There are 7 hidden switches. A switch that is on adds its own fixed numbers to the row, and there is some noise. The rows also spread widely along 12 directions, which tell nothing about the answers.
In the rows, zero is written as 128.
Some rows, each with its switches (1 for on, 0 for off) after it:
[110 115 157 136 148  80 158 119  82 117 136 100 136 106 112 116 129 151
 127 135 135 108 130 125 162 148 112 139] -> 1 0 1 0 0 0 0
[105 111 143 126  77 124  92 131 113 130 150 120 102 125 123 146 109 113
 174 180 160 130 139 123 151 135 192 120] -> 0 0 0 1 0 0 1
[104 133 147 138  86  88  98 141 114 101 121 156 118 132 106 134 127 116
 144 132 149 129 140 149 168 114 145 106] -> 1 0 0 1 0 0 0
[125  77 137 123  86 105 137 191  61  85 178  97 144 116 140 146 128 140
 147  86 168 147  97 117 142 153 132 155] -> 0 0 1 1 1 1 1
[ 95  70 127 107  36 166 136  89 138 149 171  92 136 134 166 177  79 172
 107 173 130 136 114  94  52 100 127 170] -> 0 0 1 0 0 1 1
[181 143 151 126 126 119 100 142 163 106 121 127 153 114 142 144 147 111
  80  94 217  51 129 162 197 117  75 137] -> 1 1 1 1 0 0 0
[127 105 112  97 111 124 112 111 113 129 171 130 158 132 141 145 101 141
 122 123 176 121 132  99  96 118 104 153] -> 1 0 1 0 0 1 0
[149 104 111 103  83 141 162 117 134  99 137  71 108 114 176 151 151 116
 113 162 146 143  81  55 124  77  94 113] -> 1 1 1 1 0 0 0
[169 116  89 102  81 128 122 145  95 124 142 103 106  98 166 174  95 102
 129 154 197 118 108 113 132 120 145 119] -> 0 0 1 1 0 0 0
[130 166 157 123  99 101 116 113 149 146  95 130 129 118 182 157 130 106
 111 165 148 131 134 115 112 134 103 135] -> 0 0 1 1 0 0 0
[159 139 177 159 137 133 122 116 118 135 136 102 150 144 149 129 135 121
 107  97 176  80 142 118 142 143 131 147] -> 1 0 0 1 0 0 0
[124  79 184 107 144 130  84 188 136 136 199 100 176 144 160 119 163 105
 202 114 218 134 135 107 128 188 128 200] -> 1 0 0 1 0 0 0
[ 66 147 110 127  98 141 101  68 131 106 139 122 130 116 154 158 120 135
 161 165 138 129 117 107 133 125  93 112] -> 1 0 0 0 0 1 0
[116 137 182 152 133  79 140 153  93  99 124 124 139 133 142 119 156 136
 113  75 124 138 131 119 138 144 107 140] -> 0 0 0 1 1 1 1
[ 69 126 177 102 131  82  85 135 163 125 136 171 152 163 146 117 164 122
 163 136 121 176 157 106 101 124  95 154] -> 1 0 1 0 0 1 0
[162 111 109 113  81  84 120 174 131 120 117 161 149 107 101 158 103 105
 101 116 204 102 130 158 153 122 106 144] -> 0 1 0 0 0 1 0
[ 96 122 128  72 103  89  98 122 155 130 166 156 163 133 127 124 124 122
 154 174 180 164 147  92  92 118  92 152] -> 0 0 0 1 1 0 0
[152 107 125 121  70 127 171  64 150 134 115  64 113 115 120 152 127 118
 104 221 151 116 102  60 144 113 100 128] -> 1 0 1 0 0 1 0
[ 83 121 169  96  98 165  58 114 211 155 176 123 144 165 174 140 145 108
 188 185 172 153 152  89  96 138 141 174] -> 0 0 0 0 1 0 1
[119 138 104 134 142 107 142 121  52 106 140 120  98 121 134 133 115 120
 160 120 123 142 132  77 136 115 178  96] -> 0 1 0 0 0 1 0
[140 100 167 124 119  94 119 126 114 111 165 137 157 169  65  86 139 138
 117 110 169 110 152 114 162 105 145 133] -> 1 0 1 1 0 0 0
[ 51 198 144 126 122 101  57  70 120 135 126 167 135 114 155 147 103 125
 167 172 143 120 168 116 147 155 142 113] -> 0 1 1 1 0 1 1
[166 164 148 135 106 109  87 126 116 131 126 161 141 168 130 127 127  86
 120 105 183 118 153  98 140 133 159 116] -> 0 0 1 1 0 1 1
[117 115 135 103  78 128 122 103 161 137 132  90 108 113 147 149 139 100
 164 228 167 141 118  85 138 127 125 128] -> 0 0 0 1 0 0 0
[151 158 120 130  44 130 125  79 172 135  93 114 129 125 120 160 114  87
 108 207 179 106 108 105 166 129 105 115] -> 0 0 1 0 0 0 1
[ 76 186 172 140 125 125  54 114 181 103 124 174 136 175 146 120 170  99
 167 115 133 143 155 129 157 122 126 112] -> 0 0 0 0 1 0 1

New rows. What belongs after each?
[108 143 118 121 101 114 128  96 111  98 137 119 118 117 149 141 117 136
 121 144 139 138 120  91 122  93 107 104] -> 1 0 0 1 1 0 0
[ 78 126 133  92  78 113  57 157 151  97 164 185 182 159 158 137 140 114
 167 101 176 172 124 127 103 115  80 144] -> 1 0 1 1 0 0 0
[144 147 115 116 102  74 135 127  86 125 127 129 132  92 125 151  87 126
 105 149 183 107 134 127 144 141 125 131] -> 0 0 1 1 1 0 0
[116 121 127 122 106 130 182  69 135 106 131  70 122 117 156 136 145 147
 100 165 111 142  95  60 109 100  61 122] -> 0 0 0 0 1 1 1
[138  58 157  92  98 122 146 146 149 123 165  81 150 109 155 146 149 154
 104 143 172 114 108 123 119 122  65 178] -> 0 0 1 1 0 1 0
[115 119 128  84 126 107 121 174 140 108 139 102 124  99 209 157 161 100
 164 148 160 174  96 101 121 149  69 150] -> 0 0 1 0 1 0 1
[ 85 174 134 136 108  91 115 118 112 127 113 146 162  88 160 160 106 126
 131 136 160 116 130 138 130 161  83 140] -> 0 1 0 1 0 0 0
[123 143 157 120 101  86 122 131 131  93 139 130 176 145 108 112 160 104
 135 126 180 147 115  68 167 149  80 142] -> 1 1 1 1 1 1 1
[126  95 185  93 147 132 100 114 173 163 182 105 135 170 149 114 140 130
 145 166 156 138 171  67  89 117 164 181] -> 1 0 1 0 1 0 0
[134 141 108 115 112  96 153  79  78  99 161 110 167 128  93 108 111 136
 117 139 179 127 115  60 142 123  95 118] -> 1 0 1 1 1 0 0
[145 138 180 101 194  98  90 124 132 170 140 138  96 146 199 124 146 106
 137 142 137 141 194  69  72 111 167 141] -> 1 0 0 1 0 1 0
[128 122 171 157 111 156 113 124 107 113 157  77 149 139 183 154 149 127
 143  93 163 108 110 103 140 161 127 157] -> 1 0 1 1 0 1 0
[ 97 172 178 137 188  39 143 114  91 137 117 151 152 120 107  97 124 142
 119 126 121 122 176 107 142 157 135 146] -> 0 1 1 0 1 0 0
[ 96 115 141 125  79  95 109 138 106 124 146 133 138 134  96 125 121 108
 184 173 167 153 134 112 149 151 160 131] -> 0 0 0 1 0 0 0
[125 115 186 154  87 117 154  96 151 147 125  88 145 144 101 136 127 137
 113 167 147 111 139  97 132 151 137 174] -> 0 0 0 0 1 1 0
[131 143 156 144  87 130  86 102 126 118 145 128 133 176  94 120 144  94
 170 151 172 124 145  91 178 136 189 115] -> 0 0 1 1 0 1 0
[126 139 186 133 136  99  97 152 122  99 135 133 110 163 145 114 177 112
 142  99 128 146 148 105 159 119 158 122] -> 0 0 1 1 1 1 1
[ 68 138 163 123 148 114 101 127 128 131 135 148 126 139 197 143 146 140
 156 109  93 161 151 115  70 122 118 144] -> 0 0 0 0 0 1 0
[ 79  98 188  97 107 145  85 141 196 159 162 116 155 138 210 156 159 126
 166 159 152 155 142  93  65 139 103 199] -> 0 1 0 1 0 1 0
[193 112 144 110 169 113 155 166 124 125 129  58 107 106 176 133 180  76
 152 148 180 124 104  86 170 159 115 140] -> 0 0 1 0 0 0 0
[ 81 118 247 183  84  73 117 168 166 137  70 146 113 161 129 141 166 120
 126 124  79 145 160 166 142 147 155 167] -> 1 0 0 0 0 1 0
[115 114 142 110  95 110  98 127 118 117 159 117 145 139 126 133 139 104
 178 161 184 146 124  84 148 153 129 142] -> 1 0 1 1 0 1 0
[108 135 174 136 103  86 102 154 116 161 116 133 134 105 170 169 107 105
 150 155 163 133 155 112 107 176 153 174] -> 1 1 0 1 0 1 0
[106 152 127 122 162 119 118 112  73 127 173  99 146 130 156 124 127 112
 199 141 163 152 132  59 126 178 158 142] -> 0 0 1 0 1 0 0
[143 150 159 144 160  77 126 144  73 113 111 104  93 115 145 124 162  78
 179 144 149 139 137  82 179 169 162 105] -> 1 0 0 1 0 1 0
[107 126 166  95 177 102  80 122 158 131 164 158 148 148 122 102 144 132
 139 128 164 105 177 123 145 106 127 147] -> 1 1 1 0 0 0 0
[ 72 128 171 124 128  91 146 109 154 135 109 119 109 118 144 125 151 135
 139 185  91 148 143 101 124 110 119 134] -> 0 1 0 0 0 0 0
[173  68 156 103 173  78 149 170  52 145 167 103  90 106 146 126 101 161
  91 108 148  97 168 128 109  99 185 146] -> 1 0 1 1 0 0 0
[ 86 129 192 162 103  91 134 111 106 123 129 103 129 127 104 130 134 139
 148 158 128 125 146 117 162 165 158 148] -> 0 0 0 1 1 1 0
[154 139 153 137 170 117 119 160  91 103 133 106 107 109 198 137 157 115
 120  72 154 104 123 131 150 126 110 115] -> 1 0 0 1 0 0 1
[144 119 184 133 146 117 146 139 140 131 146  73 159 116 166 134 165 122
 126 125 174 111 126  85 135 165  96 183] -> 0 1 0 1 1 1 0
[107 120 132 118 113 111  95 100 127 112 148 141 126 131  84 128 116 142
 135 146 158  89 150 154 183 112 143 116] -> 0 0 1 0 0 1 0
[ 93  84 225 130  97 110  71 176 164 120 156 135 136 160 124 121 163 134
 150 120 151 118 157 167 165 134 153 167] -> 1 0 1 1 0 0 1
[135 168 136 128  80  96 107 107 118 139 115 133 145 136 138 140 114  80
 145 179 184 142 129  72 139 162 130 123] -> 1 0 1 1 0 0 1
[104 147 135 131  58  89 137 124 154 106  94 141 131 134 137 146 132 107
 114 153 127 170 109 100 119 112  81 124] -> 1 0 0 0 1 0 1
[146  99  86  65  91  99  98 124 117 110 176 159 130 121  89 125  90 134
 111 153 204 107 139 133 144  74 122 105] -> 0 0 1 1 0 0 1
[ 86 168 106 115 120 113 104 103  85  95 161 131 144 146 153 123 147  92
 212 143 154 197 116  33 116 150 129 104] -> 0 0 0 1 1 1 0
[140  78 168  98 102 128 113 140 137 157 163  82  89 126 166 160 121 129
 138 189 154 129 154  92 106 119 196 169] -> 0 0 1 1 1 1 0
[ 95 112 133 143  92 142 128 133 134  67 146 109 128 139 114 122 166 130
 148 105 131 124  95 126 187  97 107 103] -> 0 1 0 0 0 0 1
[ 46 140 184 127 122  91 112 130 100 136 155 103 157 108 179 138 133 136
 191 167 134 168 132  94 113 207 119 177] -> 0 0 1 1 1 0 1
[ 80 107 136 113  56 124 102 149 128 102 145 123 132 130 172 165 140 113
 172 148 142 177 104  86 114 123 121 140] -> 1 1 1 1 0 1 0
[109 111 138  95 102  99 127 131 129 149 135 100 137  72 197 180 109 129
 130 190 170 130 122  95  99 156  84 174] -> 1 1 1 1 0 1 0
[106  97 202 109 137 104 130 130 180 131 143  96 139 115 165 128 164 154
 106 152 142 117 142 125 117 119  69 179] -> 1 0 0 1 1 0 0
[113 139 118 141 102 112 173 106  79  75 134  98 154 143 141 114 171 114
 151 110 123 179  76  45 123 128  71 102] -> 0 0 0 1 0 1 0
[166  70 114  76 113 153 156 141 144 113 189  68 132 116 170 141 141 133
 112 140 188 127 102  63  96  81  96 156] -> 0 1 0 1 1 0 0
[154 116 163 131 122 127 154  97 152 125 118  75 121 137 148 134 164 114
 112 159 141 116 114  75 145 122  98 139] -> 1 0 1 0 0 1 0
[179 121 126 125 130 160 129 125 118  87 174  82 144 151 150 124 168 104
 134  83 195 115 104  69 150 116 111 127] -> 0 0 0 1 1 1 0
[102 149 174 173  90 134 107 112 107 163 133 113 164 136 153 162  98 120
 152 128 163 109 142 122 115 209 155 181] -> 0 0 0 0 0 1 1
[ 94 143 127 138 125 109 145  86  69 136 140 108 142 118 154 145 100 137
 145 144 125 140 130  56 100 150 141 139] -> 1 1 1 0 0 1 0
[109 149 141 130  98  80  97 151  77 117 132 163 149 143 148 140 120 103
 162 107 153 169 136  95 110 157 142 134] -> 1 0 1 1 0 1 0
[138 108 167 114  97 112 131 124 151 137 143 105 160 125 139 131 135 130
 104 151 180 108 125 118 133 141  84 162] -> 0 0 1 1 0 0 1
[116 118 139 140  70 117 143 134 142  97 126  99 169 128 119 137 160  95
 156 144 176 145  80  79 167 165  69 147] -> 1 1 0 0 0 1 1
[ 64 127 157  98 140  69 149  60 148 121 128 101 139  94 106 101 165 140
 161 234 134 142 131  80 161 144  49 126] -> 0 0 0 1 0 1 0
[142 135 175 148 113 124 127  73 136 145 128 105 131 138 137 132 122 138
  87 145 153  85 150  99 128 121 123 140] -> 1 0 0 1 0 1 1
[112 140 131 113 110  77 140 111 146 119 115 140 145 113 105 131 119 128
 105 161 156 126 136 103 139 110  83 134] -> 1 1 0 0 1 0 0
[ 75 116 136 105  80  78  98 136 121 132 123 171 110 134 135 153 104 128
 149 165 114 173 153 119  97 108 151 132] -> 1 0 1 0 0 1 0
[ 97 120 144 112 100 108 114  88 124 151 137 120 118 121 143 151  98 137
 133 191 139 129 147  95 110 135 137 144] -> 1 0 1 0 0 1 1
[145 109 197 124 123 132  88 163 183 152 121 113 100 146 186 154 156 101
 135 143 149 114 154 139 133 124 162 164] -> 1 0 1 0 0 0 0
[138  95 118 116  60 105 150 158 112  76 136  95 129 121 105 130 160 100
 153 151 172 149  77 107 186 122 105 110] -> 0 0 1 1 0 0 0
[118 109 145  93 110 157 117  70 165 143 182  86 158 152 144 121 149 123
 156 192 178 133 131  30 111 123 116 157] -> 0 1 1 1 0 1 0
[119 130 107  91  85 149 104 112 159 138 137  97 116 104 196 181 125  92
 162 200 174 140 107  72 117 138 111 141] -> 0 1 1 0 0 1 1
[133 113 147 121  89 163 131  99 154 113 145  70 120 129 171 149 157 119
 124 162 152 119 101  72 144 108 113 129] -> 0 1 1 1 0 1 1
[133 106 115  90 132  97 128 142 114  96 150 123 131 128 143 121 155 114
 140 123 158 153 110  83 136 113  78 119] -> 1 0 1 0 0 1 1
